All groups share one centre, and each spreads out both ways along 11 directions, with some noise.
Known rows, each followed by its group:
[ -2   7   7 -15  35  -4  -9  12 -15  -5 -26  -9   2  10  -3  -7  -4]
budep
[-13   2  12  18 -26 -22 -10  36 -35  10 -35  -5 -13  -7  37 -24  -4]
budep
[ 29  -3 -17   9  28  20  10  15   3 -21 -15   2 -14  -5  13 -17 -41]
budep
[ 17 -20   2 -28  23  -1  17   3  -7   2  18  -7 -27  10 -13 -23  10]
Kifit
[  2 -10 -10  16  46  -2 -23 -35  16  32  30 -26  -8   9  14 -25  -1]
sibun
[-17  -2   0   3  -8  -9  22  -2 -13  -5 -14  -3  -7 -12   6 -18 -27]
Kifit
[ 35 -15   7  -7  12  28 -17  -2  15  13  31 -25  -1  29   2   5 -20]
budep
[ -8 -18 -22 -37  23   8 -15 -10   9 -27   1  16  -5  -2  16 -25   4]
sibun
[ -3   8   8 -31  33   0   6 -64   0 -56 -19  -5  26  15  19  22   7]
budep
[-14 -26  34  -4  29  10  12  50 -18 -18  -9   9  -8  12 -16 -20 -15]
miz
[-58 -15  -9  -9  46 -33   5  -2 -80  19 -50 -11 -27  -3  44 -23  -3]
sibun
[ -7 -16 -18 -20 -37   1  21   7 -10   3   8   2 -22   5   8  -2 -18]
Kifit
[ -7 -19  34  17 -19 -22 -13  -2 -26  25   0 -21 -32 -18  67 -42 -29]
tibu
[  7 -22 -18   3   4  23  24   1  -7  29 -40 -18  12  14 -20  19 -31]
tibu
[ -1  -3  -7 -19  -4   0   1  30 -22 -24 -32   3  -5  18  14  -3   1]
sibun
[  7  -2  19  28 -17  -4 -21   6 -13  45  -1 -32  -1  -6  27 -33 -25]
meno
[-46 -29 -32 -28  26  26  -3   8 -21   5 -12  37 -12  20  20  32  -9]
Kifit
[-17 -44  18  15  -7   6  12 -13 -18  14 -27 -27  19   9   8 -10  -7]
tibu
[ 20   1  -9  23  40  -2  14   3  -5  15  -9 -13 -24 -13   2 -10 -38]
miz
[-50  21 -26 -20 -24 -15  33 -27   6  16 -43  21  24 -25 -49  -7  -3]
meno
[ 24 -15 -23 -17  11  27   2  44 -18 -22  -7   7  -7   9  -4   1 -10]
tibu
[ 13  -5   5 -13 -18 -10 -18  10   0   2 -17 -26  -4  47  29  -8  21]
sibun
[-13  -4  -6 -26  -2  -7  19 -25   4  30 -56  -6  -5  22   7   3  -4]
meno
[  9 -17  -6  -1  14   1  -4   0  12 -14  20  -4 -25  20  26   2 -11]
meno
[ 15 -15 -11  16 -24  15  -2  -2  10   5  47  -5 -14   4  15  -6 -21]
tibu
[-19 -24   2 -19 -44  -5  34 -43 -26  21  -5  21 -26 -18  37   5  17]
Kifit
[-25 -34 -24 -22   3 -25  10  -3  -8 -10  -6  -6 -24   1   8   3  10]
miz
[ 31  15   2 -10 -25  23  -8  25  -3   4 -28   4  -4  19  32  -6 -20]
miz
[ -7  18 -34   7 -61 -10  11 -28  13  37  -8  -9   5   7   1  12  -2]
tibu
[ 30   5 -33 -17  25   3 -15   2 -12 -23 -16  -5 -17  11  39 -16   5]
sibun
[-18   3 -13  -7   3 -22  13 -11  14 -24  -8 -21   1   9  -9 -32 -28]
Kifit
[-25 -45   0 -15 -29  -1   4  14 -10   7   5   2 -36  12  44 -22 -25]
budep
[ 43  18  -7  24 -13  -2   3  12  16 -12  11 -34   0   9  -6 -26 -22]
Kifit
[  5 -12   4  12   6  -1   8 -14   3   3   4 -15 -29  23  43  -3 -35]
tibu
[  7  -5  12  17   2 -25 -27  -9  10  28 -17 -30   0   1  17 -18  23]
miz
[ 27  -5   1 -40 -13  -6  -8   8   3  -6 -22  -6 -18   6  24 -28   6]
Kifit
[ 13  -3 -14 -22 -25   6 -18 -11  27 -17  -2   1   9  25  22  -5  24]
sibun
[ 18 -10  18   9   6   7  -8  10  10   2 -10   1  -7  -9  16 -22  -8]
miz
[-29 -25 -11  13   6 -29  14  24 -34   4   0 -31 -17   6 -11   4  -2]
miz
[ 18  32 -13  13  -9 -17   7  51 -10  19 -21  -6 -22   4 -16  20 -20]
meno
[-19  15 -15 -37  21 -17 -10  16   5 -20   1  10 -27  38  15  -6   5]
tibu
[ 10 -15  31 -42 -33  25  -6  -3   4 -11   1  -7  19  16   3  13 -19]
budep
[  0  20 -22   2 -44  -2 -25 -17 -15   0 -35 -17  32   2  36 -32  17]
meno
[ 28  17 -13   8 -23   2   5  -9   3   4  -8   0   2 -16   5 -10   5]
Kifit
[-18  35  11  13  17 -15  -4   2  24 -11  -5   9   0  -1  -3 -21 -34]
tibu
[-17  -7  -1   3  10  -8  13  34 -18  19  -8 -16  -6  26 -27   0  -2]
miz
[ 35  11   2  24  12  16  -2  44 -28  -9 -37  -5 -10   2  30   1 -36]
Kifit
[  1   4 -15 -32 -17  -3  -5   6  17 -29 -22   5   6  23   2 -10  16]
sibun
[ 11 -14 -29 -16  20  22  23  28 -15 -34  -3   9 -19  27   2  13 -19]
meno
[  2   2 -18   8  40  -4  10 -24  11 -30 -39  -1  -2  16  25 -17  -3]
budep
[ 18  -1   2  12  12  -3  10  20 -22   3 -22 -25  -7  45   9  10  13]
Kifit
[ 26 -19  -4 -19   6   8   2  38  -9 -28 -15  -5 -34  55  36  26   2]
meno
[ 19  17 -19 -26  15  16   0  -4  39 -53 -25  24 -13  39  33  20 -28]
tibu
[ 22  14 -10   8 -20  -3  -8  19 -11   6 -17  -8 -13  -4  28  -6 -20]
meno
[ -6 -41  33  -3  26  15  12  12   3  16   4 -28 -10  28  -7 -16 -49]
budep
[ 25  -6  17   4 -26  -3  20 -13  17  11 -38  -1 -24  12  38  17 -16]
meno
[-19  -9  -4  28 -25 -19   5 -11 -19  -3   6 -25   3  -8  12 -11 -12]
miz
[ 15  23 -24  -3 -18 -10  -5  22 -12 -23  14   7 -23   6  25 -11   9]
tibu
[ -2   4 -22  23 -17 -18   8 -22  -7   7  26 -31  -8  19  13 -13   9]
sibun
[-17 -18  20   3 -22 -13  21 -16  -2 -22 -30 -13  -7  30  40   1 -10]
sibun
[ -6   9 -33  -1 -32  19  19   0  10  -3 -17  23  14  -1 -13  28  -7]
sibun
[  3  24  -7  12 -10 -18  12  47 -13  16 -21  -8 -17   9 -18  20 -16]
meno
[ 28  -9  18   4  31  23  12 -22 -15 -41  34 -21   5  21  15  28 -25]
budep
[-53 -10   2   6 -27 -31 -10   5 -63  52 -30 -23  -6  12  38  -9  26]
sibun
[ 11   6   8   6  21  -3  -4   6 -29  -4 -10 -18 -11   8  26   6 -11]
budep
[ 39   9 -19   4 -26  -1 -10   2  12  -6  12 -22 -10  20  27 -14   4]
sibun
[-28  12  -6  57   2   0  11   7   3 -50  -4 -13  36  10 -10  -9 -38]
Kifit
[  2   6  -8 -10  -6  -2   2  -3   7 -10 -16  -1 -14  24  29   3 -13]
tibu
[ -6 -48 -49   9 -17  13  29 -28  27 -32  29   9 -33  37  40 -11  -5]
budep
[ 19   6  28   9  28  11 -16 -22  19 -23 -30  -1  16  19  39 -30   2]
miz
[  6 -18 -17  14   2  18  26  17  -7   6  34  -5 -23  16 -11   8 -31]
miz
[-29   6 -14  -2 -11   5  30 -27  28 -17 -18  12   8  21 -10  19 -33]
tibu
[  8 -19  -6 -36  17   5  23 -11 -18  -5  -3  14 -25   5   6  -3  22]
Kifit
[ 44 -56  15  11  51  32 -19   5   5  -9  52 -27 -40  38  60 -19 -33]
meno
[ 27  -1 -13 -22   6  19  -6  31   4 -11 -18  12  -9  12   5  -2  -4]
miz
[ 41   3  34  -7  11  23  -8   4   0 -77 -41  -4  35  26  28   4   8]
budep
[ -8   1   6   6   3 -14  -1  49 -28   2 -11 -11 -21  10   3  -1 -22]
meno
[ -9   8  -8  41 -10 -39   9 -41 -15  10 -30 -33  -3 -23  33 -12 -12]
miz

New rows. What belongs after each?
[-17 -16 -18   7   1 -21  -8 -11  -5   3   6 -14 -11 -32   4 -20 -13]
miz
[ 20 -12 -20 -11   4  -4  -6  -4 -17 -13   4  -5 -35   4  55 -17  -1]
tibu
[ -6 -16  11 -25 -34   9 -19  29  11   1 -16   1   8  35   5   4  16]
sibun
[ -9 -32  43  21  31 -12  27  -6 -14 -24 -30 -17 -19  37  40  -6  -2]
miz
[ -2 -15 -24 -36 -22  12 -36   5  -5   6  16 -12 -10  18  38 -14 -19]
miz
[ -9  15 -18 -29  17   5  11  24   7 -24 -16  23 -19  14  -4   5 -40]
tibu
[-17   3 -12   9 -32  -1  24  23 -18 -13 -43 -10  35  37 -30  22  25]
tibu
[ 16  -3   3 -22  33  16  12 -10  -5 -51 -20  -5   9  28  12  16 -10]
budep
[  9  -4  15  -2   8 -19 -27   3  -4  -7 -48 -15  -2  -7  37 -26  12]
miz
[  0 -33  23  19  17 -13  23  33 -16  19  -8 -20 -34  21  -2   4  -2]
miz
[  8  12  11  -8 -15  22   5  23 -11  -4 -32  11  -1  14  26 -16 -34]
miz
[ 46 -19 -11  -9  27  -1 -51 -13  26  -2   1 -17 -14  -9  44 -25  15]
miz
[ -1  14 -23 -35  16   8   1  32  11 -19 -19  16 -12  35 -11  11 -14]
tibu
[ -5 -16 -30 -31  -4   8 -15   6  -3 -32   5   4  -2   9  18  -8  -2]
miz
[  2  -3  21 -14  -8  10 -20  31 -12   3  -4   7   3 -35   3 -31 -33]
budep
[ 19 -24 -12  -7   2  12   2 -26  -5 -12 -34  -8  -6  -2  48  -9 -11]
tibu
[ -2  24 -34  -9   1  -2   9  -6  19  15   4   1 -18  27  -4  14 -20]
tibu
[ 65 -22  10 -19  10  40 -28  35  40  -6  14  24 -17   4  14 -18   5]
miz
[-36 -28  -8 -24   6   7  17  -1   5 -17  17  12 -18  21   0  -1 -31]
tibu
[ 19 -15  30  -1   4   8  -1  34   6  -8 -29  10 -12   0  14 -17  -1]
miz
[  0  20 -11  11   6  -8  12   5 -12  18 -57 -22  13  24  -8  12  -5]
tibu
[  3 -32  14  -2  26  16 -11   7  -2 -15   7   0 -12   7  30 -16 -18]
sibun
[-21   2  -9  -3 -19  -4  12 -11   8  -4  -6   8   7 -10 -10  -7  -5]
meno
[-20  -3  18  -7 -25  -5  18 -12   9 -28 -43  14  22   6   1  -5  16]
meno
[ -8 -15   6   1  -9   6   1 -12   7 -21  -3   4   8  11  18  -5   0]
sibun
[  9 -14 -10  -7  -3  13   8   0   2  -5  -6   5 -25  -5  34  -6 -47]
tibu
[  5 -16   4   7  -1   9   1 -21   3 -19  -2  -9   1  14  34 -16  -3]
meno
[ 32 -22  -6  26 -33  -6 -18  27 -20 -15  12 -37 -10  12  40   4   6]
miz
[-23  -3   8  21  -3 -10 -19 -29  -1  18  -8 -10  21   0  20 -16  20]
sibun
[-13  10 -15  -4 -17 -13   2   8 -37   1 -47 -14   1  11  28 -14  -8]
meno
[ -4 -15  21 -15  34  -2 -10 -19  -5  -2 -26 -13 -11  11  37 -19 -20]
budep
[ 20  -7   7  10 -22  12 -10  20  17 -31 -30   6  14   2  22 -34  -2]
budep
[ 27 -12  -1 -31   3  20  -9  44  -4  -9 -25   5 -15  45  20   6  10]
miz
[ 41   5  10  -6   3   4 -25  -6  39 -20  -6 -12   2   2  22 -35 -12]
sibun
[ 29  26   4  12 -13 -13 -12  13  23 -21 -14 -26   9 -24  -3 -58 -43]
Kifit
[  0  12 -33   2 -17  12   5  -7 -14  24 -29  20  -4  -9  19  22  -7]
Kifit
[ 32   5   5  -3   1  10 -24  -6  27  -4 -18  -2   7  20  25 -11  24]
miz
[-21 -26  32   6  -2  -6   4  61 -44 -10  11  -7 -18   3   8 -29 -20]
tibu
[  1   1   8 -43  37  -2  -2  13 -18  12 -59 -11 -11  19   9  -1 -29]
budep
[ 15  19 -20  21 -15  -7 -25  -5 -12  23  -6 -26   0  -6  34 -24 -12]
meno
[  7 -18 -28  15 -15  20  17  -7  -1 -39  39   5  -1  14   9   8   0]
sibun
[ 12 -19  28  20 -34  16  14  -8  27  14  -8  -5  -8  10  24  12 -49]
sibun
[ -4 -27 -18  10 -32  21  18  27 -18  -6  54 -15 -14  42   1  16 -21]
miz
[  9   5   2 -13   2  12 -30  76   3 -10  54  12 -13  12 -23 -26  -4]
tibu
[ 18 -12 -21   6  20   0   2  31 -38  52  22 -30 -60  25  30  13 -42]
budep
[  7 -10 -26 -22 -19  20  -1  23   4  22  -8   0  -4  17 -11  10 -17]
tibu
[-28  -5 -12 -16 -34  -3  -3  36 -45  -8 -32  13   4  -4  14  -6  12]
sibun
[ 15   6 -14 -17   4   6  -4  -6 -11   8  -1  -9 -12  13  16  15 -11]
budep
[ 38  16 -16  -1 -52   8 -18  42  -5 -13   0  -9   3   7  11 -15  11]
sibun
[ 12  -2  20 -28 -15   9  -5  51  -7  15 -80  -4  -3   7  12 -24 -40]
budep
[  8 -17  43 -27   7  19 -11   5 -22 -80  -8  15  15 -15  40  -7 -12]
budep
[ 32   6  10  16  16  14  -2   3  -6 -23  -5 -16   9  12  14   2 -13]
budep
[ 19  -4  -3  13   1  10  -8   0 -23  29 -21 -34   1  31  29 -16  -7]
meno
[  5  24 -32   5   5 -24   8  -6 -20  -9   6  -5 -34   7  31 -10   4]
tibu
[ -5   5  -9  -3 -18   4  -8  -8  13  15 -15   3  12   7   1   1   3]
sibun
[ 16  29 -18  10  31  -7 -11  25  -4  36  15  -9 -26 -15  -8 -25 -36]
tibu
[-14 -29 -22 -18  -2  19   8 -47  23 -27  12   2  21  42   5  -7  32]
meno
[ -7 -32  20 -24 -21   1   7  19 -13  -3 -32  -7 -26  37  46   7 -22]
sibun
[-28 -13   3 -29  40 -24 -10   3 -19   6 -12 -20 -20   5  10 -47 -12]
sibun
[-22  18 -34 -25 -50 -16  -4  29 -20 -31 -32  12   5   7  11   7  17]
meno
[ -1 -29 -21 -28  -1   5  -8   7 -17  -2  11  -2 -16   5  18 -19  16]
tibu
[ -1   5   9  38   0 -23  -6   8   0  13 -11 -20  12 -25 -16 -20  10]
miz
[ 45  -9  36  11 -12  37   4  27  23  -9  -1  14  -2  34  18  -7   1]
miz
[ 16  -6 -22 -32  31   1 -14  31 -21 -12 -41  -1 -33  34  40   0   3]
budep
[ -4   5  -5  20 -22 -13  17  -4 -40 -33 -46 -23  -3  22  58   4 -22]
miz
[ 24 -34  18  -7 -14   3  28 -29 -52  61 -13   0 -55  26  73  36  43]
Kifit
[  8   0 -19  -6 -11  11  -2   4  -9 -16 -17  12  -3 -10  25  -5 -12]
sibun
[-17   4 -34 -11  20   6 -19  -3  18 -23 -20   6   4   7  13  -9 -38]
Kifit
[  3   6 -18  13 -21 -11  20  -1 -25 -37 -35 -14   0  22  33  14   2]
miz
[  3  11  15  -2  21 -10  -8  30 -42   6 -22 -14 -10   1  15   1 -14]
budep
[ -1   4   3  27  17 -14  -3  36 -13 -39  19  -2 -20 -10  12  -7 -23]
meno
[ -6  13 -20 -31 -29   1 -19  46  10 -20 -24   3  10  -8 -17 -30 -29]
Kifit
[-19 -48  20   0 -10   3  -3 -35  26  -6  17 -17  -5  32  38 -23  -5]
budep
[  5   9 -23 -13   5  10  13  38 -16 -32 -37  21  -2  -9  -6  -9 -24]
budep
[ 22 -17  -6  24 -17   8   6  18 -28  19   6 -32 -12  25  17   3  -1]
tibu
[-14  -4 -51  25 -44 -12  33 -20  14  -6 -19   2 -14  28  26  -5   9]
budep
[ -8 -14  -9   3   4  11  23  -2   1  -1 -18 -12  -4  43   3  22 -22]
tibu
[  2   4 -20  -3   0  -2  -6   0  19  -8 -34   4   6  10   7 -22   6]
budep
[  0  20  -6  21   1 -25  -7  54 -32 -17 -82  -2  -5  18  34 -24  28]
budep
[ 27  13  -2  11   4 -14 -10  35  12  14  10  -5 -44  -2  13  14 -25]
meno
[-31 -25  28  -8 -20  18   0  23  13  17 -37  -6  34  25 -32   6 -23]
tibu
[-17 -21  52  14  30  -3  12 -13  -6   4 -23  -6 -10  14  34 -32 -25]
miz
[ 16  -6  -4 -15  28   5  13 -33  33 -33 -25  -1 -12  26  25   0 -24]
sibun
[ 10  27 -28 -27  11 -16 -24  36  -3 -12  17   2 -29  43  15  -6  32]
tibu
[ 28   0  -7  13 -11   1   9 -18  19 -56   7 -12   7  16  18 -16   7]
Kifit
[-17 -17  23   3  25   3  30  10  -6  -2 -17   5 -13  20  -4 -11 -17]
miz
[  4 -26   2 -32  -4  13   5 -29  10 -46 -13  -1   1  38  41  11   4]
budep
[ -7  -4 -45  -7  35   0  12 -25  -7 -31  22   5 -21  21  17  16  12]
budep
[  0  -2   0  29   0   6  10  13 -26 -13 -27  -9  -1  33  33  19  -5]
Kifit
[ 39 -14  -2   8  18  24   0  19 -13 -38 -32  -7   5  12  26  -4  -6]
tibu
[-14  -1  -6  -6 -42  13 -15 -13  -1 -45   5   8  25  -2  34 -22  -9]
miz
[ 18  -9  22   0   4 -16   8  -9 -17  40  -9 -26 -30  -1  29 -23 -10]
Kifit
[ 17  18 -18 -21   7 -14   2  11  -3  31 -30 -22 -17  16  -6 -12  -9]
Kifit
[  9   3 -12  21  15  -1  -2  35 -28  -6   1   0 -20 -11  16 -15 -19]
budep
[ -4 -29 -22 -14 -20 -10   7  15 -15 -28 -11 -10 -17  32  23  21  22]
miz
[ -1 -10 -23 -12 -36   5  16 -11   1 -50 -24  23  -4  -4  42  -5  -2]
budep
[ 10   7  11  -7  33   7  -6 -30   7   6  10 -23  17  12 -13   7 -16]
budep
[  4 -29  -5   8  -2  14 -13  24  12 -15   7  11 -14  -7  23 -47 -15]
budep
[ 17 -10 -19  -5   3   1  11  25 -43  -3 -22  -6 -26 -10  28 -14 -19]
tibu
[-28 -41  21   6  -3   4  18 -10 -20 -17 -13  -7   4  -9  16 -20 -25]
tibu
[-38 -36   4 -13 -28   3  21   8 -11   5   4  -2 -10  38   7  17  -9]
sibun
[  1 -13  -9 -48 -26   7 -35  33  18  -4  -4   4   0  15   3 -22   7]
Kifit
[ 16 -19  14  12 -12  19  10  -2   4  -5 -28  -3  -7  -7  38  -2 -57]
tibu
[ -3 -21   7  10  16  26  26   8   7 -46  17   6  17  -2 -26 -16 -38]
budep
